There are 4 ways to turn a row about zero (a turn may also mirror it). The second row of each pair is the first, turned, with some noise. The first 24 pairs use one turn. New pairs use 2 turns, one after the other, and a turn may come again.
Some pairs, each with its turns in order after it:
[ 4 20 12 10  2]
[ -5  17 -15  13   1]
Z781

[  9  10   3 -22 -15]
[ 11   8  11  -8 -22]
Z6

[17 66 -5 -4  3]
[-15  55  28 -24  -3]
Z6

[-27  -1  -4   5 -12]
[  8  16 -13   5  23]
Z5

[ 52 -80   9   4  67]
[  20    6  -16  -40 -107]
Z5

[-29  55 -27   4   3]
[ -4  34 -49  26 -17]
Z240

[-34   1  -4 -28  30]
[  8  35  16   4 -37]
Z240

[ 46  42 -38  -7  30]
[11 73 18 19 13]
Z6

[ 38  16   1 -31   5]
[ 11  32  18  15 -32]
Z6

[ 11  29  11  -1 -21]
[ 11  28 -17   2  18]
Z781

[  9 -10   3   9 -49]
[  9  -5 -35 -25 -24]
Z6

[-19  17  14  28  19]
[ 27 -12 -28   1 -22]
Z240

[-13  18 -55  31  -2]
[-10 -12 -46 -39 -26]
Z781

[-57   0  -3   6   6]
[ 28  20 -23 -13  39]
Z5

[-35  11   0  51  38]
[ 59 -26 -30  -4  16]
Z5

[ 34   4   4   9 -12]
[  6  -5 -20  11  28]
Z781

[-21  17  34 -31 -10]
[12 42 28  8 -2]
Z781

[-67   5   3   5  -1]
[ 45  43 -21 -14 -14]
Z240

[-16  28 -74  18  67]
[  6 -70 -55 -56  20]
Z5

[-10  33  26   6  80]
[ 19 -23  -7  28 -81]
Z240

[  1  -7 -32   5  -5]
[-19  -6 -27  -3   3]
Z5

[ 12 -12   5 -31 -35]
[-6 13 29  9 36]
Z240

[ 24   0  -9   7 -19]
[ 14 -10 -17  -3  20]
Z781

[  9  80   5 -14 -25]
[-13  51  28 -57 -24]
Z6

New pairs. What belongs after each?
[ -7 -19  -4   0  -2]
[ -2  13   3   7 -14]
Z781 Z5

[-50  70 -24  17  -6]
[-45  48  63  -1  13]
Z6 Z781

[-13 -40 -28  -3   0]
[-12  41   9  -1 -28]
Z781 Z5

[-15   0   8  12  26]
[-16 -20   6   9  19]
Z6 Z6

[-24  -9  -7   8 -16]
[ 9 23 22  5 -3]
Z240 Z6

[ 35  10  11 -54 -16]
[-10  12 -13  54 -35]
Z240 Z781

[ 14 -45  13 -80   2]
[-20  -3 -75  -1 -50]
Z6 Z6

[  7 -32   8  -2 -49]
[-38  13  11 -21  38]
Z6 Z240

[ 27 -23  10  20 -46]
[-51  -1 -30   6  16]
Z6 Z5

[ 31  37  -1 -39   5]
[ 4 -8 46 35 19]
Z6 Z5

[ 13 -28  49 -17  51]
[ 39 -16 -20  40 -50]
Z6 Z781

[-48  -3  75 -12 -53]
[  2 -66  38   1 -70]
Z240 Z5

[ 80   0 -24  -2  28]
[  7 -66  -6  50  31]
Z6 Z5

[ 30 -13 -33  68   2]
[19 42 14  0 67]
Z6 Z6

[ -9 -80 -15   3  15]
[ 13 -26  51   0 -59]
Z240 Z6

[ 7 55 53 -2 24]
[-23  41 -52   1 -40]
Z781 Z781

[ 3 25 24 10 19]
[ 35  21 -10   3  -7]
Z6 Z240

[-78  36  -6  20 -15]
[-13  41  21  65  37]
Z5 Z6

[-62  30 -23   3  -5]
[-39 -52   2   8  31]
Z240 Z5

[  0  20  -7 -15  22]
[ -7   0 -18 -26   3]
Z240 Z6

[-52 -29  79  37   6]
[-56 -12  39   9 -79]
Z240 Z5

[-11   4  29  -8  80]
[13 -3 39  1 76]
Z5 Z781

[  1 -11  -8  -5  -1]
[-6  2 -3 -1 12]
Z5 Z5

[ -2 -14  38  -6  14]
[ 28 -26 -17  -3   2]
Z781 Z240

[-44   2  16  -8  80]
[ 17  16 -42 -49 -61]
Z240 Z6

[-30 -40  -5  14   8]
[  5 -24 -36  -4 -30]
Z781 Z6

[ 15 -26  22  25 -21]
[-24   7 -41   3  13]
Z6 Z5

[-39   5 -45 -20   0]
[25  5 43 15 34]
Z5 Z6

[ 10   2  10 -21   0]
[ -6   0 -13 -15 -18]
Z6 Z6

[-80 -22  16  -8  -8]
[-67  29 -22 -16  35]
Z5 Z781

[-24  17   8   4  80]
[ -5   5 -12  -2  84]
Z240 Z240

[ 17 -20  29   0  -1]
[ 13  17  10  -2 -32]
Z240 Z5

[ 51 -12  53   5 -10]
[ 15 -12 -33 -62  15]
Z6 Z6

[ 66   6   9 -30 -58]
[-57 -36  12  42  47]
Z240 Z6

[  3 -12  16 -13 -24]
[-22   5  11  21  -3]
Z240 Z6

[-28  11 -50 -19  33]
[-20   2   9  21  64]
Z240 Z5

[-45  13   4   1  29]
[ 14  35 -16 -26 -23]
Z240 Z6

[ -5 -38  43  -7  11]
[-13  -6  -6  25 -52]
Z240 Z6

